The rows of each matrix lie in a flat space through zero, up to rounding. After each matrix: how many dimensions does the smallest such space have?

[[-24 -18  -3 -12  -5 -15  -3  12   3   3  -5  13   0 -11   2  -6 -26]
 [-18 -28 -10  17 -24   9  -9  12  22 -18   3  24 -12   0   1   3   1]
 [ -3 -10 -28  12 -20  11  -3  14  13  10  -7  -6   3 -16 -16   7   5]
 [-12  17  12 -38   0 -22  -9   7 -12 -24  -4  12  -5 -20  -7  -8  -9]
 [ -5 -24 -20   0 -29  20  -4  -9  14   7  -2  -4   5  -7 -11   4  14]
 [-15   9  11 -22  20 -25   5   1 -14  -5   4   8  -3  -2  13 -10 -29]
 [ -3  -9  -3  -9  -4   5 -16  -6  -1   9  -6   1   5  -2  -8  -7   3]
 [ 12  12  14   7  -9   1  -6 -14  -3  -6   2  -8  11  -4  -9   7   9]
 [  3  22  13 -12  14 -14  -1  -3 -19   4  -2 -15   2  -1  -1   0 -12]
 [  3 -18  10 -24   7  -5   9  -6   4 -13  10   4  -6  11   8 -20   2]
 [ -5   3  -7  -4  -2   4  -6   2  -2  10  -9   5   3  -9  -3   4   2]
 [ 13  24  -6  12  -4   8   1  -8 -15   4   5 -39  -4   9  -8  15   6]
 [  0 -12   3  -5   5  -3   5  11   2  -6   3  -4 -17  16   6  -6  -2]
 [-11   0 -16 -20  -7  -2  -2  -4  -1  11  -9   9  16 -28 -10  -5  -5]
 [  2   1 -16  -7 -11  13  -8  -9  -1   8  -3  -8   6 -10 -13   0  12]
 [ -6   3   7  -8   4 -10  -7   7   0 -20   4  15  -6  -5   0  -9  -6]
 [-26   1   5  -9  14 -29   3   9 -12   2   2   6  -2  -5  12  -6 -46]]

10

[[  8   1  -5 -15 -23 -12  23  15  24  16  -1  25  32  17  40  22   6]
 [  1  -6  11   7  13   9  -8  -8  -9  -5   2 -11 -15  -9 -17 -15  -6]
 [ -5  11 -47   1 -37 -22  13  31  -6  -5   7  19  12 -26  27  18   6]
 [-15   7   1 -13  -2   5   1 -12 -14  -5 -12  10  14   6  -1  -8   6]
 [-23  13 -37  -2 -46 -20  10  22 -27 -20  -1  10   9 -32  26   2  13]
 [-12   9 -22   5 -20 -23   9  19   8  -7   7   0  11 -16  23  14  11]
 [ 23  -8  13   1  10   9  -7   2  14  16  -2  -3  -8  25  -3   9  -5]
 [ 15  -8  31 -12  22  19   2 -26  18  18  -6   7  -1  39 -14   2 -12]
 [ 24  -9  -6 -14 -27   8  14  18  -6  16  -5  28   9   7  23   5  -7]
 [ 16  -5  -5  -5 -20  -7  16  18  16  13   4  15  11   8  27  17  -2]
 [ -1   2   7 -12  -1   7  -2  -6  -5   4 -13   7  11  18   3  -2   5]
 [ 25 -11  19  10  10   0  -3   7  28  15   7 -15 -14  21   3  14  -6]
 [ 32 -15  12  14   9  11  -8  -1   9  11  11 -14 -44  13 -21   8 -22]
 [ 17  -9 -26   6 -32 -16  25  39   7   8  18  21  13 -39  37   8  -7]
 [ 40 -17  27  -1  26  23  -3 -14  23  27   3   3 -21  37 -21   8 -24]
 [ 22 -15  18  -8   2  14   9   2   5  17  -2  14   8   8   8  -6 -10]
 [  6  -6   6   6  13  11  -5 -12  -7  -2   5  -6 -22  -7 -24 -10 -13]]

7

[[ -2  -9   0 -12 -22   1  -3  -7   6  -5 -10   0  -5  14  -4  12   2]
 [ -9  32  -4  19   5   3   9  -3 -14 -16  34   1  10  -4 -24 -14 -30]
 [  0  -4  17   5 -30  11 -19   4   3  -4  -9 -10  -9   0   5   0  16]
 [-12  19   5  21   5 -10  16   4  -4 -14  13  -8   1  29 -10   4 -18]
 [-22   5 -30   5 -22  14  41  -2  12   6  10  11   8  27  34  -3  -1]
 [  1   3  11 -10  14 -34 -20 -18 -14  16  25 -20  13  -7  -8  14 -31]
 [ -3   9 -19  16  41 -20  54   2  15  -3   9  10  21  20  22 -16 -29]
 [ -7  -3   4   4  -2 -18   2  -3   1  13   6 -13   5  16  19   7  -5]
 [  6 -14   3  -4  12 -14  15   1  22   9 -12  -6   9   2  35  -1  -4]
 [ -5 -16  -4 -14   6  16  -3  13   9  16 -25   1 -15  -3  19  24  33]
 [-10  34  -9  13  10  25   9   6 -12 -25  21  11  -3 -12 -40  -5 -17]
 [  0   1 -10  -8  11 -20  10 -13  -6   1  11   4   9  11 -12   3 -21]
 [ -5  10  -9   1   8  13  21   5   9 -15  -3   9  -2   3  -9   3  -7]
 [ 14  -4   0  29  27  -7  20  16   2  -3 -12  11   3   5  19 -36  14]
 [ -4 -24   5 -10  34  -8  22  19  35  19 -40 -12  -9  19  52  34  23]
 [ 12 -14   0   4  -3  14 -16   7  -1  24  -5   3   3 -36  34 -27  30]
 [  2 -30  16 -18  -1 -31 -29  -5  -4  33 -17 -21  -7  14  23  30  22]]

8

[[  2   3   2   0 -14   9  14   2  -7   6  -6   6  -3   5  -1   7   3]
 [  3  -1  -2   0  -5  -6  -1  -2  -6   5   0  -2  -6   1   3   1   4]
 [  2  -2  -2   5  -1  -4  -5  -1  -1   2   2  -3  -5  -1   2   0   2]
 [  0   0   5  56  -8  42  -1  16  22  -6  -3  10   0  -3 -10  13  -7]
 [-14  -5  -1  -8  54 -15 -35  -1  32 -29  16 -10  25 -15  -4 -24 -18]
 [  9  -6  -4  42 -15   8 -11   3   2   8   1  -4 -18  -3   3  11   5]
 [ 14  -1  -5  -1 -35 -11  15  -7 -29  25  -6  -2 -25   8  10  13  17]
 [  2  -2  -1  16  -1   3  -7   1   4   0   2  -2  -5  -2   0   2   0]
 [ -7  -6  -1  22  32   2 -29   4  29 -20  11  -6  12 -13  -5 -11 -13]
 [  6   5   2  -6 -29   8  25   0 -20  16 -10   7 -10  10   2  12   9]
 [ -6   0   2  -3  16   1  -6   2  11 -10   3   0  11  -3  -4  -7  -7]
 [  6  -2  -3  10 -10  -4  -2  -2  -6   7   0  -3 -11   0   4   5   5]
 [ -3  -6  -5   0  25 -18 -25  -5  12 -10  11 -11   4  -9   3 -12  -5]
 [  5   1  -1  -3 -15  -3   8  -2 -13  10  -3   0  -9   4   4   6   7]
 [ -1   3   2 -10  -4   3  10   0  -5   2  -4   4   3   4  -1   1   1]
 [  7   1   0  13 -24  11  13   2 -11  12  -7   5 -12   6   1  12   7]
 [  3   4   2  -7 -18   5  17   0 -13   9  -7   5  -5   7   1   7   5]]

3

[[ 36 -13  10   4  -3  -2   1   6  -7  -5 -21   1 -14  -2  11 -18  27]
 [-13  18   8 -17   6   3  -8  19 -15  19 -19  16   9  21  -5  21 -30]
 [ 10   8   9   1  17   4  18  10  -2  -5 -40  -4 -21   5   3   5   9]
 [  4 -17   1   9 -13  -4   7   2  -1  -6  -3  -2  -9 -17 -15  -6   3]
 [ -3   6  17 -13   0   6  -9 -10  -4   4   0  12  14  25   2  13 -11]
 [ -2   3   4  -4   6   7  -9   3  15  -6   3  -4  -5  -5  -6  -3   3]
 [  1  -8  18   7  -9  -9  32  15  -1  -3 -22   8  -8  -7 -15   6  -1]
 [  6  19  10   2 -10   3  15  52 -24  33  -7   3  -2  -2   6 -20 -10]
 [ -7 -15  -2  -1  -4  15  -1 -24   6 -10   2  -2   6   4  -1  -4  -4]
 [ -5  19  -5  -6   4  -6  -3  33 -10  24   1  10   9   3   9   0 -15]
 [-21 -19 -40  -3   0   3 -22  -7   2   1   8   4  10 -15  -5  -2 -23]
 [  1  16  -4  -2  12  -4   8   3  -2  10   4   4  13  15  27   1   3]
 [-14   9 -21  -9  14  -5  -8  -2   6   9  10  13  24  11  22   8 -12]
 [ -2  21   5 -17  25  -5  -7  -2   4   3 -15  15  11  28  16  25  -5]
 [ 11  -5   3 -15   2  -6 -15   6  -1   9  -5  27  22  16  18   0  -3]
 [-18  21   5  -6  13  -3   6 -20  -4   0  -2   1   8  25   0  34 -14]
 [ 27 -30   9   3 -11   3  -1 -10  -4 -15 -23   3 -12  -5  -3 -14  19]]

9

[[  5  -7   3   8   1  -7  -2  -2  -6   4  13   3   3   3  -6 -17  -1]
 [ -7   9  -3  -9  -5   9   2   0   7  -3 -18  -3  -3  -4   5  22   4]
 [  3  -3   3   5  -7  -2  -2  -6  -5   6   6   3   4   2  -7  -7   2]
 [  8  -9   5  12  -5  -8  -3  -7 -11   9  18   5   7   4 -12 -22   1]
 [  1  -5  -7  -5  31  -6   3  22   8 -16   8  -6  -9   1  19 -10 -14]
 [ -7   9  -2  -8  -6  10   2  -2   7  -2 -18  -2  -3  -4   4  23   4]
 [ -2   2  -2  -3   3   2   1   3   3  -3  -4  -2  -2  -1   4   5  -1]
 [ -2   0  -6  -7  22  -2   3  17   8 -14   0  -6  -8  -1  16   1  -9]
 [ -6   7  -5 -11   8   7   3   8  10  -9 -14  -5  -7  -4  12  18  -2]
 [  4  -3   6   9 -16  -2  -3 -14  -9  12   6   6   8   2 -15  -8   6]
 [ 13 -18   6  18   8 -18  -4   0 -14   6  35   6   6   8 -10 -44  -6]
 [  3  -3   3   5  -6  -2  -2  -6  -5   6   6   3   4   2  -7  -7   2]
 [  3  -3   4   7  -9  -3  -2  -8  -7   8   6   4   5   2  -9  -8   3]
 [  3  -4   2   4   1  -4  -1  -1  -4   2   8   2   2   2  -3 -10  -1]
 [ -6   5  -7 -12  19   4   4  16  12 -15 -10  -7  -9  -3  18  13  -7]
 [-17  22  -7 -22 -10  23   5   1  18  -8 -44  -7  -8 -10  13  56   8]
 [ -1   4   2   1 -14   4  -1  -9  -2   6  -6   2   3  -1  -7   8   7]]

2

[[ 30  37 -19 -13 -16  -2   4 -21  18  16  -1   5  22  38   6   6   6]
 [ 37  38 -23 -24 -22   4  17 -21  13  14   1 -10  26  50  -4   2   4]
 [-19 -23   7   8   9   1  -5  13  -4 -25   0   4 -20 -24  -4  -2  -5]
 [-13 -24   8  -2   6   8  10  14 -16 -17   2 -17 -12 -14 -14  -7  -7]
 [-16 -22   9   6   8   2  -1  12  -9 -15   0  -3 -14 -20  -5  -3  -4]
 [ -2   4   1   8   2  -6 -12  -3   8   4  -2  15  -1  -5  10   4   3]
 [  4  17  -5  10  -1 -12 -21 -11  21   6  -3  30   2   1  19   9   6]
 [-21 -21  13  14  12  -3 -11  12  -7  -7  -1   7 -15 -29   3  -1  -2]
 [ 18  13  -4 -16  -9   8  21  -7 -11  22   3 -27  20  26  -9  -4   1]
 [ 16  14 -25 -17 -15   4   6  -7  22 -40  -1   9  -6  25 -10   3  -3]
 [ -1   1   0   2   0  -2  -3  -1   3  -1  -1   5  -1  -2   3   1   1]
 [  5 -10   4 -17  -3  15  30   7 -27   9   5 -42  10  12 -22 -11  -5]
 [ 22  26 -20 -12 -14  -1   2 -15  20  -6  -1  10   9  29   1   5   3]
 [ 38  50 -24 -14 -20  -5   1 -29  26  25  -2  12  29  47  12   9  10]
 [  6  -4  -4 -14  -5  10  19   3  -9 -10   3 -22   1  12 -17  -6  -5]
 [  6   2  -2  -7  -3   4   9  -1  -4   3   1 -11   5   9  -6  -2  -1]
 [  6   4  -5  -7  -4   3   6  -2   1  -3   1  -5   3  10  -5  -1  -1]]

3

[[-34   8   1 -18  31   3  13  10  -9 -16  13 -15 -14  -2 -12  -6 -10]
 [  8 -22 -10  -8 -26   7   3   1   9  17   5   4   7  -9   8   6  -5]
 [  1 -10 -20  -2   0  13  11 -21   4  -6  21  -1 -10  21 -10   1  13]
 [-18  -8  -2 -10  -4   1  -6  11 -12   1  -6  -6   0  -8   6   1   4]
 [ 31 -26   0  -4 -48   7  12  18   5  13 -21  13   2   1   8  -3  22]
 [  3   7  13   1   7  -7   7   3  -8  -5 -13  -9  -5   2  -7  -2   3]
 [ 13   3  11  -6  12   7 -13   9   0   9  12  -6   5  30   2 -12   1]
 [ 10   1 -21  11  18   3   9 -22   4  14  14  -4   5  13   0  15   3]
 [ -9   9   4 -12   5  -8   0   4 -25  -6 -10   3  -4   7  -3   9  -7]
 [-16  17  -6   1  13  -5   9  14  -6 -41 -13   0  11  -4  -4  -2  -6]
 [ 13   5  21  -6 -21 -13  12  14 -10 -13 -28  11  -5  -8  -6   1 -11]
 [-15   4  -1  -6  13  -9  -6  -4   3   0  11 -50  21 -12  -4 -13  10]
 [-14   7 -10   0   2  -5   5   5  -4  11  -5  21  -2 -27   8  15 -11]
 [ -2  -9  21  -8   1   2  30  13   7  -4  -8 -12 -27 -13 -16 -13   3]
 [-12   8 -10   6   8  -7   2   0  -3  -4  -6  -4   8 -16   3   5   4]
 [ -6   6   1   1  -3  -2 -12  15   9  -2   1 -13  15 -13   5 -19  17]
 [-10  -5  13   4  22   3   1   3  -7  -6 -11  10 -11   3   4  17 -34]]

11
